All groups share one centre, and each spreads out both ways along 11 directions, with some noise.
In the rows, zero is written as 128.
Known rows, each followed by its group:
[142 148 166  91 128 158 120 173 179 164 140 135 110 113 102 147] | J_19
[134 115 145 167 151 120 136 168  90 167 128 128 138 135 126 171] | J_619
[108 111 142 163 130 116 125 140 141 108 116 108  64 103  99 104] | J_619
[102 125 126 131 111 113  77 125 107 159  73 130  95  71 120 136] | J_619
[ 99 179 150  75 148 178 114 153 185 160 125 113 119 154 127 116] | J_619
[ 95 149 168 105  96  91 157  76 147 205 105 114 143 151  98 129] | J_501
[172  89 160 157 167 123 149 150 102 120 156 140 108 185 152 176] | J_619
[108 131 109 104  95 108 109 124 132 145 112 108 190 116 132 125] | J_283
[132 114 111 130 120 127 129 131 171 156 135 147 100  87 116  98] | J_501
[124 132 157 153 112  85 182 167 153 182 110 123 136 120 105  94] | J_19
[134 100 174 170 101  64 160 115 100 119  60 104  78 114 122 108] | J_951
[117 136 162 161 141  90 145 145  83 100 167 148 105 180 125  64] | J_19
[116 115 145 158 119 119 110  97 219 164 117 115 146 135  67 103] | J_598
[147 106 145 174 139 110 169  67 122 126  96 133  82 144 148  81] | J_283
[131 126 167 147 146 125 127 136 137 123  84 114  81 150 149  77] | J_598
[111 163 102 120 144 161 139 165 116 202 109 127 136  86 165  82] | J_19
[127 164 139 112 118 136 186 193 189 161  81 125 101  80  90 134] | J_598
[ 56 149 111  67 132 137 105 161 150 134 175 126  86 139  98 175] | J_598
[141 126 145 148 116 111 142 167 129 145 105 100 170 117 132  89] | J_283
[152 102  93 130 150 124 131 195 121 110 122 142 123 134 172 170] | J_283
[120 147 121 114 181 145 153 231 150 142  82 129  54 152 192 104] | J_598
[180 105 132 142 118  97 116 137 175 134  67 167 119 115 131 149] | J_19
[ 96 170 121 125 161 169  98 165 112 150 105 125 120 118 125 139] | J_951
[115 108  58 124 127 100  96 179 111 125 131 169 115  81 135 194] | J_501
[104 147 123 133 132 117 158 122  46 128 173 120 153 158 169  49] | J_19
[101 111 125  99 138 120  53 136 134 134 162 152  91 153 154 106] | J_951
[111 126 131 143 112  58 172 185 135  99  94 150  68 112  90 148] | J_598
[107 114  81 147 162 121 140 144 120 151 132 142 132 154 142 180] | J_283
[ 71 145 148 114 114 131  89 202 115 161 157  78 145  91 102 100] | J_283
[156 109 155 108  95 133 173 134 131 157 145  82 150  99 146 113] | J_19
[121 142 129  89 107  95 150 160 144 169  80 116 167 137 155 148] | J_598
[ 98 146 168  79 122 105 148 164 132 214 109 100 117 161 160 134] | J_501
[136 122 133 156 115  82 130 131 132 153 103 169 140 124  92 159] | J_501
[143  80 159 145 132 147  82 189 143 112 153  52 174 125 128 148] | J_501
[133 101 162 167 143 100 154 175 105 108 166 113 106 162 124 104] | J_19
[110 135 122  91 109 140 150 123  88 140 125  82 123 105 177 110] | J_283
[155 101 132 117 125  91 175 194 139 105 177 129 128 164 169 106] | J_501
[150 115 164 139 112 142 123 121  99 125  87  67 161 108 138 144] | J_951
[134  98 127 100 134 142 133  78 156 100 179 104 117 173 146 133] | J_19
[101 119  92 128 155 137 110 129 128 141  96 116 102 137 174 115] | J_19
[ 94 135 135 133 159 134  47 159  80 116  83 137  72 142 174  98] | J_951
[118 105 170 158 128 115 183 168  91 128 202  85 138 143 104 117] | J_19
[137 108 112 154 148  95 138 135 157 119 145 194  68 146 110 150] | J_501
[127 143 155 140 170 180 212 163  93 119 168  80  98 166 158 119] | J_283
[ 91 167 133  75 105 126 125 116 129 189  98 129 107  99 136 101] | J_598
[101 127 139 166 170 187  78  94 172 146 104  92  98 128 111 105] | J_951
[ 87 168 172 116 132 142 146 149 144 194 132  92 146 139  94 113] | J_619
[160 127 171 140 115 151  79 147 146 150 133 126 167  92  77 153] | J_19
[130 124 116 125 126  96 114 159 145 162  95 146 126 126 155  96] | J_951
[135 133 101  96  78  99 108 129 147 171 113 168 155  55  99 152] | J_501
[110 108 162 136 121  85 118 116  87  76 149 121  99 170 116 146] | J_619
[115 126 135  95  98 142 151 128 162 186 129  62 181  98 126 148] | J_19
[110 116 152 103 124 143 128 111 185 154 137  79 111 143 136  99] | J_951
[162 120 103 121 118 125 136 154 185 139 123 157 166 106 106 171] | J_598
[102 134 118 125 146 158  28 137 121 137 110 117 176 136 137 143] | J_951
[104 135 127 106 145 138  89 108  64 163 116 138  82 132 200  87] | J_598
[146 128 125 147 168 125 168 118 191 160 104 147 152 195 122 175] | J_283
[116 121 103 150 133 121 188  71 143 141 109 115 119 140 137 116] | J_501
[ 81 146 151 128 162 128 119 206 120 174 116 110 100 162 135 144] | J_501
[145 112 147 125 105 130  49  88  95 134  90 128 142  92 139 133] | J_951
[195 105 147 123 118 155 148 101 122 105 148 134  99  99 150 111] | J_598
[111  88 154 162 134  99  99 103 144 168 130  91 129 159 156  36] | J_598
[ 70 127 122 111 130 131  68 140 163 206 127 111 123 116 125 105] | J_951
[101 144 180 143 162 162 177 160 136 180 148  79  94 145 117 108] | J_283
[119 110 132  93 104  91 103 159 138 158 152 126 147 138 153 112] | J_951
[129 116 162 150 170 135 134 226 114 146 101  80  97 162 198  85] | J_501
[165 130 199 128 129 100 171 117 159 152 118 151 107 188 128 102] | J_501
[138 150 163  89  92 129 142  98 117 158  92  97 171 115 130 143] | J_598
[148 136 116 159 142 136  62 153 116 188  58 172 148  78 133 152] | J_619
[121 150 117 175 149 147  74 104 117 136  55 154 130  97  96 153] | J_951
[141 117 180 141 117 113 147 144  96 167 143  90 183 144 117 148] | J_619
[162 102 110 152 146 101 160 144 156  98 121 170 115 161 137 156] | J_619
[137 140 167  72  87 124  97 171  98 100 108 102  98  78 144 129] | J_283
[118 166 161 130 120 144 138 171 144 162  83 104 113  87 125  57] | J_283
[134 123 155 115 152 150 180 123 203 128 150 119  50 166 129 106] | J_619
[139 116 136 100 120 123 140 133 165 150 110 110 115 136 174  77] | J_619
[120 131 144 133 126 120  50 147 102 111  58 145  76  94 140 114] | J_619
[131 130 119 101 135 143 121 155 146 111 121 122 114 134 163 119] | J_283

New rows, each followed by its group:
[104 113 145 159 138  91  78  88 137 128  97 135 124 175 110 128] | J_598
[125 122 129 153 133 110 142 199 202 136 113 119 157 133  83 142] | J_598
[122 102 173  92  94 114 140 103 121 173 120  74  87 114 174  79] | J_619
[ 86 119 129 111 138 150  77 205 138 157 147  85 134 107 117 167] | J_501
[167 157 172 118  99  92 161 175 122 151 133 183 150 117  93 125] | J_19
[ 96 149 162 116  93 119  92  69 111 169  79 123  92  77  92 122] | J_951
[103 117 154 107  99  88 130 122 126  94 114  96  89 130 122  98] | J_619
[100 110  93 185 151 116 102 166 116 120 141 128 151 127 101 139] | J_619
[119 108 130 102 102 112 148 137 151 150 154  91 142 124 139 109] | J_501
[161  95 150 153 160 135 121 191 111  95 110 100 102 151 198  88] | J_501
[136 172 166 107 120 107 187 155 106 167  81 113 168 165 160 103] | J_501
[170  73  85 160 135 122 109 180 147 104 119 115 164  98 162 128] | J_619
[111 133 133 197 156  98 102 175 132 102  80 164  87 126  83 134] | J_598
[125 112 175 128 126 128  91 133 137 163 105  87 134 134 124 154] | J_501
[138 121  87 126 128 124 170 133 154 188 101 116 196 130 149 163] | J_283
[ 73 146 131  97  92  72 174 162 132 154 103 117  84 105  98 142] | J_598
[ 70 112  76 151 123  94 101 128 111 134 137 128 135 110 110 126] | J_619
[ 99 107 115 140 134 157  76 162 156 116 129  83  91  73 116 103] | J_619
[148 135 105 128 169 165 122 150 170 103 140 138 159 175 140 150] | J_951
[116 147 133 129 107  95 106 132 174  97 108 173  93 112  62 124] | J_598
[108 137 107 166 143 102  81 175 166 148  93 153 171 138  87 153] | J_598
[166 103 131 158 140 146 138 113 152  87 144 117 177 159 114 163] | J_951
[183 107 107 151 144 144 153 154 143  89 129 162 115 108 127 169] | J_283
[131 102 174 164 160 162 167 178 142 163 179  94  76 113  98 135] | J_283
[169 102 188 104  98  97 181  80 147 126 148 114 130 179 131 140] | J_619
[ 96 141 103  95 119  77 147 199 164 169  88 137 122 138 149 124] | J_598
[136 124 114 156 120 121  97 165 184 146 119 146 170  96  77 122] | J_283
[117 132 175 111 120 126 145  85 160 151 146 106 113 165 122  93] | J_619
[ 90  88 123 160 138 130  79 213 146 136 162  74 135  93  98 124] | J_501
[135 113 115 172 168 139 183 192 148 123 174 117 146 155 106 142] | J_951
[130  88 110  95 141 140 144 123 137 181 157  93 148 163 198 166] | J_598
[140 140 100 101 104 136  93 132 142 113 160 185 127  75  91 148] | J_598
[164 119  90 152 159 126 153 105 142 105 112 200  85 143 132 173] | J_501
[156 113  89  99  84  87 125  94 120 123  64 129 179 105 180 124] | J_283
[120 118 138 113 135 130 123 129 121 171  89 105 108 133 168 149] | J_501
[137 121 133  97 108 147 166 116 205 182 211 121 152 118  97 118] | J_951
[117 130 129  92 108 134  71  51 133 112 111 128 125 134 131 132] | J_19
[167  78 145 136 145 167 123  89 160 154 170  82 153 151 167 106] | J_598
[122 113 146 118 138 126  92 118 115  72 105 103 114 171 147 168] | J_951
[125  61 115 174 129 105  94  93 111 107 113  93 114 125 138 155] | J_501
[107 111 135 147 107  82 182 153 126 182 107 100  97  90 125 103] | J_598
[ 73 141 121 130 140 116 152 180 130 182 106 100 125 126 113 178] | J_598
[ 94 128 137 132 111 106 128 194 115 121 150  94 171 121  78 174] | J_598
[117  86 114 141 133 115  93 102 118 117 117 124  99 132 134 175] | J_501
[107 136 116 141 164 151 145 198 160 183 146 115 108 124 142  96] | J_951
[152 119 173 140 175 131 156 162 107 136 151 132 104 212 179 115] | J_619
[145  92 117 136 146 142 131 162 134 147 142 110 117 118 157 153] | J_619
[155 116 124 161 144  89 137 183 144 126 125 195  70 131 128  97] | J_501
[130  90 135 142 106  83 131 127 143 156 128  97 176 140 125 110] | J_598
[112 174 149 168 175 169 151 189  94  98 135 129  82 136 110  96] | J_283
[173 106 142 127 117 112 130 133 121 165  59 121 129 111 191 120] | J_501
[103 130 143 152 150 147 116  84 153 200 141 137  93 134 106 103] | J_619
[ 92 143 167 138 126 128  61 145  95 162  77 110  82  92 126  87] | J_619
[ 98 143 162 125 104  95 186 149 131 186 107  85 114 121 142  37] | J_19
[137 105 134 183 126  81 158 214 175  98 112 125 133 117  74 133] | J_598
[ 92 150 128 128 144 142 123 163 111 206 120 129 136 120 122 164] | J_619
[103 101 120 102 105 105 114 180 113 109 162  74 148 121 151 108] | J_501
[ 65 148 123 116 134 154 125 147  76 167 122  82  90  94 152  99] | J_19
[ 82 184 110 117 145 145 137 161 113 138  95 101 145 142 164  46] | J_283
[150 167 165 124 125 112 144  85 133 130  87 180 111 158 114 117] | J_501
[ 79 119  75 177 158 132 136 145 131  94 157 116 117 128  89 139] | J_501
[170 136 135 164 159 168 209 161 132 108 138 111 141 142 141 107] | J_283
[175 146 142 119 152 176 146 139  91  90  95 137  85 118 171 157] | J_951
[152  91 146 131 107 110  91 101 142 105 135 154  84  95  93 163] | J_283
[170 123 159  88 112 128 155 139 178 104 136 106 176 172 143 133] | J_619
[167  83 138  94 109 138 134 130 187 144  92  64 131 113 179 141] | J_19
[187 110 166 170 116 122 184 118 125  93  99  93 174 133 125 113] | J_951
[114 127 129 170 156 157  63 131 131 143  62  98 153 125 136 114] | J_951
[123 141 128  66  77  98 123  88 113 184 101 129 170 117 153 136] | J_598
[134 138 178  86 118 108  99 175 144 151 141 153 108 148 124 141] | J_501
[128  84 113 134 108  76 133  82 102 113 108 128  96 136 171 112] | J_501
[144 145 162 129 110 123 127 139 125 131  77 127 104  91 119 102] | J_283
[ 68 127 141 107 119  80 167 198 145 120 136  95  69 140 118 108] | J_598
[116  80 135 135 116  94 141 111 176 121 130  97 119 142  86 205] | J_19
[152 118 148 134 136 152  82 107 158 131 127 110 199 163 119 148] | J_598
[130  79 156 168 126 101  87 119  91  80 115 111  79 124 116 152] | J_19
[116  91 136 158 138 130 116 115 135 133 114  75 120 125 138 120] | J_501
[103 116 124 144 135 105 167 194 122 133 188 110 158 149  90 183] | J_951
[168  97 158 135 109  95 137  97 135 121 105 110 162 155 148 135] | J_598
[140 127 163 124 120 143 125  96 162  98 146 117 100 136 120  46] | J_501
[108 116  99 156 150  99 108 221 110 144 116 156 106 111 125 148] | J_501
[149 141 157 145 117 132 101 130 108  83 114 137 153 115  76 160] | J_598
[144 109 121 132 150 113 125 207 146 121 130 120 119 158 185  88] | J_598
[110 144 132 165 168 126 170 159  78 116 123 121 125 182 148 132] | J_283
[152  89 140 111 142 160 113 153 175 103 137  93  71 129 174  96] | J_619
[165 143 159  87 112 115 128  83 110 146  55 153  81 130 204  73] | J_501
[ 87 157 105  75 107 100 126 182 107 111 134 161  85 107 114 174] | J_598
[102 109 111 165 171  79 170 184 163 131 121 135  90 203 148 113] | J_19
[144 107  83 139 130  99 140 151 145 110 110 163 129 121 122 190] | J_619
[113 163 143 152 128 127 151 187 151 133  75 134 109  89  59 169] | J_598
[151  97 151 132 130  90 160 194 145 147 145 127 104 154 166  95] | J_501
[139 131 168  88 109 149  95  92 151 188 106 108 118 114 146  99] | J_619
[124 145 144 139 138 153  80 127 150 163 119 139 134 106 102 105] | J_19
[ 91 120 137 114 135  96  97 145 148 163  89 112 109 171 179  66] | J_283
[143 119 111 136 116 116 116 112 146 121  95 136 118 100 148  76] | J_283
[138 142 112 150 133 107 150 199 125 139  75 156 117  94 118 158] | J_598
[109  76 130 176 166 116 116 170 128 108 120  78  95 159 153 128] | J_19
[147  70 101 137 125  87 168 146 179 160 161 147 103 124 123 176] | J_951
[ 84 122  94 161 146  92 108 174 174 132 124 171  87 120  73 154] | J_598
[170  91 136 162 157 112 155 162 136 110 136 143 123 166 138 187] | J_283
[133  92 157 134 128 136  64 143 119 122 109  74 125 114 151 132] | J_501
